There are 4 ways to turn a row about zero (a turn may also mirror it). The second row of each pair is the first, turned, with some noise. The first 36 pairs use one turn. New pairs use 2 turns, one after the other, and a turn may come again.
Some pairs, each with its turns in order after it:
[ 0.95 -1.99  4.50  0.22 -0.22 -0.83 -0.65  1.90]
[-2.33  1.00  0.50  1.25 -2.58  2.77 -0.21 -1.94] => Z_594

[ 0.67  1.09  0.99  0.90  0.40 -2.43 -1.28  2.09]
[-2.01 -1.78  0.97 -0.44  2.32 -0.56 -0.73 -0.80] => Z_437

[-1.72 -1.19  2.27 -4.25 -1.66 -1.84 -2.56 -4.81]
[-3.88  2.07  0.21  5.75 -3.12  0.34 -0.38  0.39] => Z_39

[-3.16 -1.24 -0.39  1.94  2.73  0.03  1.85 -2.92]
[ 1.01  2.70  1.34 -3.79 -1.44 -0.23  1.83  2.15] => Z_437

[-1.28 -4.31 -0.31 -2.80  4.56 -0.77 -1.25  0.91]
[-2.09  2.03 -0.89 -0.78 -0.69 -5.54 -2.78  1.34] => Z_39

[ 0.30  5.31 -2.49 -2.28  3.85 -2.17 -0.17  1.61]
[-1.76 -1.65  2.11 -2.60  2.15  1.24 -5.36 -3.64] => Z_39

[ 0.55 -2.77 -1.46  2.70 -2.42 -2.57 -0.10 -1.40]
[ 2.27 -0.90  2.40  0.81  1.02 -3.63  0.19  2.88] => Z_437

[ 0.58  3.21  0.42  4.40  5.73 -2.15  2.22  0.45]
[ 2.97 -3.74 -1.38  2.12  2.16  5.63 -1.82  2.68] => Z_594

[ 3.88 -3.02 -1.32 -2.73 -2.35  2.30 -1.33  3.80]
[-1.50  5.09  2.19 -3.20  1.57  0.00  0.62 -3.00] => Z_594

[ 4.70  0.37 -0.36 -1.75 -3.47 -0.32  2.28 -0.56]
[-0.78  1.93  0.31 -2.64 -3.13  3.38  2.55 -1.45] => Z_39

[-4.75 -0.03 -0.06 -1.38 -0.05  0.86 -1.41  1.87]
[-1.39  1.17 -0.79  2.00  4.43 -0.75 -0.58 -0.37] => Z_47

[ 1.33 -0.69 -2.05 -2.33 -0.84  3.85 -2.85  3.47]
[-1.59  3.90  3.65 -4.00  1.47 -0.88  0.45  0.77] => Z_594

[-0.62  2.77  1.33  1.36  2.90 -0.53  3.96  1.69]
[ 2.13 -2.00  0.36  3.05  2.06  3.65  1.73  1.41] => Z_594

[ 1.53  5.46  2.96 -2.74  2.15 -2.75 -0.87 -4.31]
[ 4.92  2.87  5.03 -2.38  0.87  3.08  0.36  2.20] => Z_47

[-2.58  1.55 -2.77 -0.47  1.80  0.06  1.31 -4.04]
[ 2.31  1.27  0.51 -0.70  1.45 -3.97  1.55  3.06] => Z_47

[ 0.77 -3.17  0.85  0.32  2.53  0.72  0.72 -0.31]
[ 0.40  1.52 -0.20 -2.05 -1.69 -2.80 -0.58 -1.15] => Z_437

[-3.39  0.63  1.99 -0.77 -0.02  1.27 -0.91 -1.56]
[ 1.88  1.65 -0.82 -1.50  1.83  2.90  0.70  0.00] => Z_437

[-2.22 -4.86 -0.61  0.77  2.20 -4.09 -1.25  1.12]
[ 0.38  2.06  4.44 -2.68  1.53 -2.92 -3.22  0.10] => Z_437

[-1.38  1.80  1.11 -0.68 -3.14  1.94 -2.94 -1.58]
[-1.98  3.03  1.44  2.48 -0.32  1.52  0.65  2.82] => Z_47

[-1.76  3.61  3.28 -0.27 -1.91  0.50  5.82  1.98]
[ 2.97  0.39  1.82  5.84 -0.66  1.15  4.64 -0.31] => Z_594

[ 1.99  0.28 -4.97 -1.53  0.01 -1.46 -0.13  2.33]
[-0.82  0.74 -3.72 -3.79  0.37  0.58  2.68 -1.28] => Z_47

[ 1.26  2.11  0.15  1.62 -0.24  2.74  2.01 -0.86]
[ 1.57 -2.42  1.23 -0.85 -0.04  0.93  2.50 -2.07] => Z_39

[-1.20 -0.63  1.42  1.35 -3.23 -2.37 -1.42  0.36]
[ 0.43  0.54 -2.42  2.90 -0.79  2.52 -1.32  1.43] => Z_47

[-1.14 -5.49  0.50 -1.48 -0.30 -4.52 -3.73  1.54]
[-4.47 -2.80  0.18 -3.86 -2.14  0.56 -0.98 -4.46] => Z_594

[ 1.52 -0.79  0.83  1.21  2.98 -2.60  0.60  2.78]
[ 2.53 -0.89 -0.91 -0.87 -0.08  1.33 -1.18 -4.45] => Z_47

[ 0.36 -1.10  0.09 -0.66 -0.99 -2.56  2.11 -1.34]
[ 1.03 -1.47  0.54 -0.91 -0.86 -0.42 -1.72  2.13] => Z_437

[-0.17 -0.70 -0.56 -0.57 -4.56 -2.26 -1.03 -4.03]
[ 0.38  3.54  0.60  3.93 -2.09  3.07  0.63  0.33] => Z_39

[-0.42  0.20  0.31 -1.40  1.99  0.67 -0.54 -1.83]
[-0.93 -0.73  0.62  0.88 -0.86 -1.90 -0.78 -1.53] => Z_39

[ 4.59 -1.12 -1.96  0.57  4.04 -0.65  0.28  2.79]
[-3.68 -1.44  1.45 -0.04 -3.13 -3.74 -1.13 -2.59] => Z_437

[-2.46  0.09  0.91  0.46  2.00 -1.67  3.48 -2.30]
[ 3.52 -1.09  0.77 -0.45  1.65 -1.94 -2.54  1.81] => Z_47

[-0.04  2.11  0.98 -1.51 -0.67 -2.44  0.35 -2.41]
[ 2.14  0.90  0.75 -1.21  0.10  1.52 -0.54  2.80] => Z_47

[-0.56 -0.87 -0.76  1.56 -1.17  2.73 -1.92 -1.62]
[ 0.41  1.84 -1.38 -1.87 -1.86 -1.27 -0.48  1.91] => Z_594

[-1.35 -0.03 -0.67  0.82  0.19 -1.13  0.00 -1.48]
[ 0.81  0.33  1.72 -1.05  0.36  0.22  0.89  1.27] => Z_437

[-1.03 -1.69 -0.84  2.82 -0.64 -1.22  0.94 -0.11]
[ 3.20  0.97  0.53  0.22  0.19 -0.17  0.02  2.10] => Z_39

[ 0.37 -2.15  0.57 -1.81  0.61 -2.99 -1.78  0.56]
[-3.10 -1.53  0.59 -1.15 -0.15  0.41 -1.66 -2.51] => Z_594

[-1.68  0.21 -1.34  2.82 -2.98  3.44  0.34  0.32]
[ 2.37  0.27 -0.45  1.48  3.05  0.56  3.86 -0.53] => Z_39

New pairs. What belongs after each?
[ 0.72 -1.58 -2.28 -7.54 -0.08 -0.55  5.13 -3.75]
[-1.62  0.46  5.95 -6.47 -2.37 -0.06  1.56  3.41] => Z_594 Z_437

[ 1.31 -0.27 -0.21  2.95 -0.73 -0.86  1.68  2.84]
[ 3.20 -0.33  2.07  2.28  0.63  0.84  1.53  0.20] => Z_47 Z_437

[ 0.87 -2.32  1.05 -0.29  0.88 -0.91 -1.68  1.63]
[-1.09 -0.31  2.68  2.08  0.46  0.45 -1.30  0.35] => Z_39 Z_437

[-2.26 -2.07  0.58 -3.62 -2.01 -0.30  0.58  2.48]
[-0.12 -2.10 -2.64  3.99 -1.14 -0.89  2.50 -0.38] => Z_594 Z_594

[ 0.99 -2.61 -0.69  4.40  2.89  1.75 -2.42  1.26]
[-0.26 -3.15  3.85  1.96 -2.36 -2.27 -1.87 -0.73] => Z_39 Z_437

[ 2.05  0.30  0.08  0.60  0.45  0.05  6.31 -1.46]
[ 2.47 -1.89 -4.71 -0.86  0.29  0.62 -3.25 -0.10] => Z_39 Z_437

[ 0.73 -2.53 -1.53 -3.28 -0.99 -2.07  1.85  4.44]
[-1.02 -1.82  5.18  2.29  2.35 -1.92  1.27  1.45] => Z_39 Z_594

[-2.50  4.60  0.35 -0.38  1.42  0.64  2.20  0.08]
[ 2.20  2.95  2.05 -0.73  1.42  2.98  1.33 -1.32] => Z_47 Z_47

[ 1.99  1.49  3.15  1.46 -0.34 -0.63 -0.86  1.80]
[-1.35  1.66 -0.07 -3.05  0.61 -0.74  2.95 -0.42] => Z_39 Z_594

[-0.57  0.65 -0.60 -4.40  2.22 -0.58  5.35  0.66]
[ 1.12  0.45  1.80 -1.88 -1.55  1.25 -3.75 -5.31] => Z_47 Z_437

[-3.01  0.22  0.62  0.35 -1.07  0.75 -0.92 -1.95]
[ 2.58 -1.84  0.24 -0.80  0.14 -0.14  0.14  1.48] => Z_39 Z_39

[ 4.73 -1.00 -3.14  0.17  4.32  0.69  1.83 -2.05]
[ 0.95 -1.11 -1.13 -1.65  1.57 -4.12 -4.23 -4.17] => Z_594 Z_39

[ 2.22  4.15  2.40  3.30 -2.54 -1.67 -1.28 -1.99]
[-1.05  2.95  1.67 -1.89 -4.39 -2.96 -3.31  0.66] => Z_437 Z_437

[ 0.00 -0.38  3.77  1.52  1.68  2.70 -2.44  3.38]
[ 0.20 -3.42 -4.44 -0.76  2.59 -1.68  1.33 -1.37] => Z_39 Z_47

[ 4.30 -1.69  2.51  3.79 -1.46 -1.66 -3.62  1.97]
[ 3.80  1.12 -2.86  3.66 -0.21 -1.04  3.81  3.09] => Z_47 Z_437

[ 2.66  0.07 -3.45 -0.30 -3.00 -2.20 -0.78  1.91]
[-2.92 -0.32 -1.02  2.61  0.86 -1.35 -4.15  0.05] => Z_594 Z_594

[ 0.48 -1.56  0.21 -0.75 -2.92  1.15 -0.32 -1.16]
[ 2.95  0.48 -0.36  1.16  0.38 -0.57  1.30  0.43] => Z_39 Z_594

[ 0.18  0.60 -1.17 -0.18 -1.98 -2.93 -4.32  6.21]
[-0.74 -0.90  3.19 -4.28  4.55 -1.29  0.07  4.23] => Z_39 Z_594

[-1.48 -1.11  2.44  1.01  2.62 -1.27  0.49 -0.11]
[ 0.51  3.35 -0.47  2.21 -0.48 -1.38 -0.09  1.09] => Z_594 Z_437

[-1.84  1.77 -2.16 -4.53 -0.90  0.31  2.40 -2.21]
[ 1.49 -0.09  2.56 -1.28 -1.48 -0.27 -3.75  3.66] => Z_594 Z_39

[ 1.97  1.00  3.43  0.02 -2.12 -2.22 -0.18 -1.99]
[-0.72 -1.21 -3.18 -0.62  0.93  0.39  3.98 -0.75] => Z_47 Z_39

[ 6.97 -1.06  1.26 -3.79  0.46  0.53  1.18  4.35]
[-0.49 -1.60 -0.48  3.89 -0.23  0.03 -1.26  7.98] => Z_594 Z_594

[-1.71 -1.15 -0.68  1.97  0.23 -0.63  0.82  3.90]
[ 2.57  1.25 -0.35  2.57 -0.38 -0.35 -2.44 -1.94] => Z_47 Z_39

[ 1.63 -1.19 -1.31  1.79 -3.67 -1.75 -0.84 -0.81]
[ 2.80  3.31  1.09 -0.11  1.47 -0.50 -0.12  1.64] => Z_39 Z_594

[-2.77 -0.75 -3.44 -2.02  2.16 -2.13  1.31 -2.08]
[ 2.74  3.13  1.92  1.85 -0.23  3.34 -0.50 -0.37] => Z_39 Z_47

[-3.06 -1.30 -4.91 -0.34 -0.30  1.08 -0.05 -1.30]
[-2.83 -0.97  3.71 -0.91 -1.73  0.13 -2.15  2.46] => Z_47 Z_437

[ 0.96  3.43 -1.35 -1.19 -0.45  1.45 -2.26 -2.97]
[-1.09 -1.14 -2.76 -0.78  0.71  1.67 -4.12  2.28] => Z_594 Z_39

[ 0.53 -0.38 -1.24 -1.09 -2.44  3.29 -2.74 -0.60]
[ 3.49  0.97 -2.85  0.77  0.09  1.48 -1.88  1.22] => Z_437 Z_594

[-2.81  2.62 -0.90 -2.07  0.67  0.35  1.49 -0.02]
[-2.34 -0.81  1.19 -1.94 -0.23  1.86 -0.35 -3.04] => Z_47 Z_437

[ 1.40  2.26  2.09 -0.15  1.28  0.33 -1.85 -0.45]
[-1.07  0.03 -3.05 -0.18  1.57 -1.66  1.31  0.58] => Z_437 Z_594

[-3.27 -0.14  1.59 -3.68  1.54 -1.60 -3.94  1.42]
[-1.92 -3.35 -0.33  2.84 -2.18 -2.75  0.24 -3.33] => Z_437 Z_39

[-1.95 -1.65  1.51 -1.37 -1.66  2.86 -2.32  0.73]
[ 1.75 -2.30  0.03 -0.08 -0.41  0.41 -1.88 -3.82] => Z_437 Z_39

[ 1.22  1.50 -4.18  1.79 -0.03 -3.88 -0.25 -1.80]
[ 0.47  1.89 -3.26 -0.40 -4.04 -1.52 -2.69 -1.46] => Z_594 Z_39

[ 3.20 -0.07  2.53 -2.21 -1.24 -3.57 -3.46 -0.13]
[-3.85  0.21 -4.53 -2.01  0.13  0.53 -2.77 -0.56] => Z_437 Z_594

[-0.15 -0.63  0.59 -0.84  1.17  1.58  2.15  3.47]
[-0.19  0.09  1.02 -1.83 -1.32  2.32 -3.00 -0.81] => Z_39 Z_437

[-0.68 -1.66  1.42 -1.72 -1.29 -4.80 -1.96 -1.14]
[ 0.54 -1.03 -2.44  0.97  4.99  2.28  0.40 -0.03] => Z_39 Z_39

[ 1.51 -1.40 -2.28  0.07  2.45  0.18 -0.15 -2.23]
[ 1.77  0.55 -0.23 -0.59 -2.00  2.69  1.10  2.31] => Z_39 Z_47

[ 1.36 -2.08 -0.78 -0.14  1.49 -2.32 -3.78  2.14]
[-0.06  2.46 -2.45  0.40  2.04  1.35 -2.57 -2.47] => Z_39 Z_39

[ 0.96  1.68 -2.09 -3.85 -0.39 -0.62  0.67 -1.51]
[-0.17  4.09 -1.40 -1.52 -2.46 -0.27  0.76  0.27] => Z_437 Z_594

[-4.09  0.74  1.39 -1.58 -0.50  2.39  2.22 -1.82]
[ 2.36  0.40 -0.55  2.18  2.17  2.32 -0.57 -4.23] => Z_47 Z_47

[-1.90 -0.36 -2.32  1.57  0.44 -0.29  0.05  0.96]
[-0.55 -0.16  0.50  0.28  1.50  1.61 -2.35  0.45] => Z_39 Z_594

[-2.41  0.52  0.86 -1.48  1.59  2.94 -2.25 -0.19]
[-0.23  2.16  2.44 -1.63 -0.85 -2.46  0.20  1.81] => Z_437 Z_47

[-3.40 -0.89  1.47  1.41  0.69 -0.91  2.74  0.25]
[-1.25 -2.22 -1.11 -2.46 -0.24  0.03 -0.61  3.23] => Z_39 Z_39

